The rows of a group lie close to one hidden flat surface of 14 dimensions, which may be shifted away from zero. Surfaces can cross.
In the rows, zero is written as 128.
Some rows, each with its group after it:
[130 171  80 182 149 107 106  98 132 171 121 145 126 167 110 102  89 164
 152]	(1)
[123  89 139 138  90 118 143 138 161 114 108 160 131 160 133 124  98  73
 150]	(2)
[114 127 128 121 140 142  97 201 113 139 184  62 180 107 106 112 170 118
 163]	(2)
[114 144 181  94 143 148 185 109  98 115 104 172 142 107 154 154 155 109
  77]	(1)
[181 179  66 104 167 141 175 135  90 159 128  78 142 149 102 127 130 178
 167]	(1)
[156 139 151  78 121 146 112 109 112 134 114 107 100 199 120 139 110 116
  64]	(1)
[112 191  99 150 159  49  97  85 166 139 165 109  89 113 120 101  93 101
 109]	(1)
[ 86  38 171  82 107 114 164 165 168 110  83 145 155 130 117 150 122 124
 128]	(2)
[150 145 121 215  71 154  79 123  89 113  82 157 139 144 141 136 110 172
 146]	(3)
[204 137  52 104 104 144 184 129 150 171 151 135  64 189  73  86 125 116
 184]	(0)
[144 116 147 124 176 132  90  75  97 138 138  66 201 135 117 116  87 137
  98]	(1)
[100 206 127 135 127 117 199  88 179 106  88 132 103  65 136  96  97 115
 138]	(3)
[ 97 137 150  91 130 138 114 143 127 146 103 127 121 131 196 141  95  82
  78]	(1)
[115 120 146 158 137 155 119 109 109  90  86  96 129 201  92 135  95 164
 103]	(3)
[112 145 159  98 147 128 128 131 163 171  87  75 231 106 107 105 130 117
  64]	(2)
[ 91 156 103  37 148 161  81 116 128 106 112 108 128 113  77 130  57 130
 116]	(0)
[173 199  94 114  83 143 151  71 115  55 142  99 139  96  69 101 125 151
 107]	(3)
[101 128 137 138 129 135 101 168 118 145 132 107 205  89 142 130 142 139
 189]	(2)
[106  78 159 151  96 100 115 168 194  71 164  32 107 125 227  65 147 156
  56]	(2)
[145 154  98 162 108 101  84 157 134 125 131 121 137 129 148 142 143 149
 152]	(3)
[116 230 117 116 179 103 121 118 116 125 127 132 127 127 136 167 144 160
 120]	(1)
[153 180 143  93 126  95 150 156 134 178 142 134 156 116 157 114 131  57
 123]	(2)
[113 145 121  69 167 126 164 173 112 134 143 158 127 110 113 162 138  93
 159]	(3)
[ 97  96 106 104 159 115  78 102 165 156 155 134 186 128  76 106 169 222
  71]	(3)
[108 165 162 136 181 131  85 122  83 119 119 121 175 151  67 190 121 107
 182]	(3)
[ 93  58 154 116 124 127 140 117 172 118 101 147 164 114 116 129 134 143
 115]	(0)
[ 87 161  84 177 143 151 110 113  92 141 107 154 120  78 129 125 130 195
 119]	(3)
[ 98 123 118 153 142 103 124 124 139 129 146  92 125 143 172 125 114 119
 169]	(1)
[106  87 167 122 142 179 154  66 102 122 170 124  47 160  83  93  98 110
 117]	(0)
[145 147 110  74 156 135 127 177 133 117 150  98 154  90 125  98  76 118
 211]	(2)
[ 90 129 143 115 157  96 137 100 143 108 122  50 178 107  84 163 170 111
  56]	(2)
[119 102 150 131 165  88 111  84 172 119 173 109 149  89 188 115 151 141
 109]	(2)
[ 92 104 162 151 146 132 177 155 116 141  89  86 169 143 145 125 116 128
 138]	(1)
[116 168 141 149 104 150 107 107 120  69 147 149 128  82 151 125 146 125
 123]	(2)
[108 138 167 107  70 123 101 173 137 108 156 106 101 112 134 113 129  77
 123]	(0)
[104 158 148 119 152 149 117 114  91 131 102 144 133 163 158 159 107 132
 111]	(1)
[136 147 122 147 105 127 120 163 155 134 113  99  97 169 153 107 107  87
 113]	(0)
[122  74 161 111 142 142 129 130 165 135 137 127 155 146 121  96 121 103
 107]	(2)
[ 73  94 160 144 156 133 164  65 127  78 108  67 132 160 118 151 131  87
  42]	(2)
[143 126 198  74 144 103 149 109 189  87 186 130 134  94 179  65 109 101
 100]	(2)
[107 118 116 151 151 123 186 154  80  89 148  81 125 155 128 131 102  64
 111]	(3)
[141 162 107 118 102 136 131 177 159 135 139  96 114 164 111 135 183 120
 165]	(0)
[ 96 138 191 133 100 169  95  74 129 167 155 146  65 161 115  94 129 111
  89]	(0)
[161 151 130 153 110  98 113 119 126 113 153  92 120 124 111 131 161 126
 106]	(0)
[102 138 171  67 129 130 138 119 148 137 123 158 130 118 136 140 144  88
  75]	(1)
[ 89 141 135 128 157 101 168  82 138 110  86  84 145 113 177 148  97 109
 101]	(2)
[117 156 134 123 129 134 108 112 120 145 106 120 180 155  98 163 134 106
 161]	(0)
[114 163 117 110 143 113 132 161 155 118 134 133 106 104 135 127 159 178
 104]	(1)
[101 139  93 212 116 109 114  95 130 132 153 155  78  98 129  82 113 142
 123]	(1)
[125 140 127 184  98 128 102  48 111 106 122 133 165 140 129 133 115 181
 143]	(3)
[122 127 145 120  83 128  82 101 100 136 162 122 115 106 119 116  91 108
 152]	(0)
[190 133 104 122 130 136 140 145  81 117 109 149  86 152 124 136  79 143
 115]	(3)
[118 137 118 149 131 115 114 135 117 140 132 136 163 172 108 129 136  97
  90]	(3)
[101 157 144 147 128 162 104  86 135 106  96 150 141 211  95 145 119 149
 124]	(3)
[105 141 136 154 142 109 144 132 124  80 114 109 113 107 175 174 163 127
 101]	(0)
[139 170 153  73 119 148  78 165 134 143 115 114 143 193  98 160 140 104
 129]	(0)
[185 184 110 134 105 123  85 119  90 104 153 101 108 133  95 140 118 100
 105]	(0)
[177  72 142 145  95  63 126 128 138 175 170 124  86 121 177 113 143 171
 138]	(0)
[ 93 122 148 113 200  71 133 130 136 141 140 142 126  68 117 154 148 124
  94]	(3)
[ 90 134 126  74 182 105 135 116  99 124 150  87  87 106 143 153 104 121
 104]	(1)
[130 148 133 171  91 102 139  88 156 145 149 123 141 146 118 111 159  93
 145]	(1)
[121 107 158 143 122 121 116 120 119  88 143 102  87 130 147 117  96 101
  89]	(0)
[118 154  99 131 138 160  98 125 109 113 148 182  92  91  96 129 163 158
  81]	(3)
[105 121 160 104 179 111 120  76 166 150 132 141 183  95 152 142 187 143
  80]	(2)

New rows, each followed by its group:
[106  93 125 125 174 142 169 134 156  96 111 134 125  48 124 104 103 114
 140]	(2)
[126 126 194  87 169  72 140  97 176 142 197 145 177  47 202 100 150 111
 145]	(2)
[144 156 133 167 125 140 103  90 127  93  88 165 116 206 155 155 104  88
  85]	(0)
[104  96 188 164  88 203  75 136 111 122 143 135  55 197 140 115 149 152
  95]	(0)
[124 164 110 116 180 125 143 107 141 115 125 119 142  70 130 126 127 113
 139]	(2)
[104 114 150 148 134 127 152  99 139 145 134 148 148 117 139  97 102  81
 113]	(1)
[109 146 134 126 140 117 147  93 154 129 110 126 126 144 124 136 122  93
 115]	(0)
[ 94 133  98 175 153 110 118 153 162 128 117 101 103 136 146 104 106 135
 124]	(3)
[ 88 139  88 120 130  96 104 112  92 144 159  86  83  47 146 140 126 143
 117]	(1)
[122  92 141 195 119  76 201  84 123 169 120 116 129  89 132  87 112 124
 106]	(1)
[144 112 180  79 138  93 111  82 121  85 181  94 177  93  98 109  96 153
 136]	(2)
[198 138 106 138  63 139  94 114 181  91 136 125 151 130  66  60 103 132
 143]	(3)
[151 153 138 129 100 124 126 101 121 115 135 151 119 135 146 123 112 101
 113]	(2)
[102 121 154 133 139 181 161 167 130 117 134 109 117 141 159 101 133  74
 104]	(2)
[ 97  67 120 134 166 128 171 167 123 140 118  53 121 125 147 119 122 109
  89]	(2)
[166 137  76 159 115 104  58 143 136 137 105  73 156 160 126 101  36 113
 132]	(0)
[120 132 168  91 153 102 171 124 149 111 140 120 143 124 155 143 169 139
 117]	(1)
[127 113 147 120 126 105  93 116 152 137 144 104  74 152 167 103  88 126
 100]	(0)
[130  99 130 104 120 119 116  84 105 148 152  91  97 146  99 129 112 123
 100]	(1)
[111 113 152 110 124 150 154 164  89 175  93  97 151  98  93 124 114 125
 125]	(0)
[110 139 131 162 104 139  95  75 147  97 110 121 159 183 109 125 128 173
 110]	(3)
[193 176 148  96 127  82 108 125  64 121 152 104  93 120 124 149  70  65
  86]	(0)
[105 120 127  72 195 115 119 151 116 152 154  79 181 106 140 160 156 160
 171]	(2)
[ 96 149  90 100 174 121 110  89 148 144 196 159 150 131  74 113 168 116
  85]	(3)
[111 132 190  50 124 157 111 160 107 124 157 110 177 167 164 139 136 149
 155]	(2)
[116 166 115 113 151  97 154 107 139 136 106 142 137  72 147 160 151 106
 111]	(2)
[170 192 112 135 203 128 111  23 136 150 159 153 138  79 144  89 109 107
  91]	(2)
[218 156 115 134 104  91 156 143 110 203 119 155  80 179 167 141 135 108
 120]	(0)
[138 104 124 133 105 134 124 148 166 128 130  89 114 142 117  66 110 121
  79]	(1)
[131 209 105 154 139  94  96  43 107 104 181 117 101  77 156 131 132  88
  88]	(1)
[127 109 127 107 129 147 138 156 136 109 105 169  91 130 154 137 103 165
 191]	(3)
[132 106 164 118 106  73 122 100 156 116 140  97 160 154 176 116  81 128
 129]	(2)
[103  78 132 127 128 134 114  84 168  70 124 140 129 146 124 125  98 118
 120]	(0)
[101 195 135 193 157 135 155  87  89  85 142 131 151  79 169 132 144  99
 129]	(1)
[161 147 101  76 149 129 162 111 138 117 169 148  75 156 143 134 159 141
 132]	(1)
[135 148  70 123 161  78  99 110 132 149 141  95 116 131 164 180 164 151
 127]	(2)
[137 132 122 138 200  65 208 134 164 111 152  98 124  92 145  92 135 179
 120]	(1)
[176 112 153 150 139 101 102 167 136 110  96  99 126 117  91 124  82 116
 128]	(3)
[131 177  97 120 152 152 136 139  96 135  95  49 127 156 151 122  99 133
  83]	(2)
[130 147 130 129 142 164 152  94 128 135  70 131 129 139 154 105  80 122
  58]	(2)
[132 151 140  94 133 137 153  96 103  82 138 143 139  92  89 152 129 139
 156]	(3)
[136 140 140 141 128  95 135  54 131  92 173 129 168  95  85 116 134 103
 129]	(3)
[115 131 106 122 107 100 145 179 141 116 151 125 161 104 140 118 174 112
  96]	(3)
[135 111 119 142 162 181 103 119 115  89 168 117 129  87 106  82 103 140
 151]	(2)
[127  93 155 143 131 121 156 151 126 159  99  83 170 115  90 123 152 137
 107]	(0)
[ 96 176 171 158 106 118  88 132 120 145 154  59 135 105 121 110 140  89
 121]	(0)
[120 159 105 116 120 126  98 142 155 147 121 117 200  67  81 109 146 172
 145]	(3)
[158 169 103  94 141 124 134 105 107 146 114 183 106 125 112 143 130 167
  69]	(3)
[183 170 116  86 140 143  84 114 113  87 172 149 121 160  46 149 150 130
 105]	(3)
[141 102 154  85 115 147 154  96  78 173  97 139 137  98 137 144 134 158
  58]	(1)
[ 77 164 133 168 118  83 131 175 190 182  86 173 154 143 144 125 149 159
 161]	(1)
[146 122 109 125 136 131  86 123 178 167 113 123 169 189 144 103  96 120
 156]	(2)
[163 166 104 135  74 136 159  72 127 119 118 163 147 163 108  96 123 126
  55]	(3)
[142 107 115 117 132 130  92 109 124 123 152 104 121 133 119 116 131 177
  98]	(1)
[140 150 130 139 120 112 134  92 111 148 133 115 156 117 158 133 143 127
 112]	(1)
[163 116 121 115 112 120 181 132 170 139 125 160  62 117 101  70 131 136
  50]	(1)
[101 132 174 104  86 120  55 109 145 176 159 125 144 131 123 116 122 121
 143]	(0)
[137 132 115 134 164 153 187  75 133 105 117 111 125 156  53 125 131  94
 116]	(0)
[124 145 106 120 121 132 114 148 137 146  85 127 167 114 105 154 130 138
 126]	(2)
[142 136 120 118 125 162 139 105  80  89 158 173 134  93  70 122 138 118
 127]	(3)
[112 117 102 116 217 151 136  88 128  99 157 134 105 115 160 134 120 124
 172]	(2)
[ 81 204 104 118 107 175  94 137 173 121 110 110  65 176 153 112 111  98
 139]	(0)
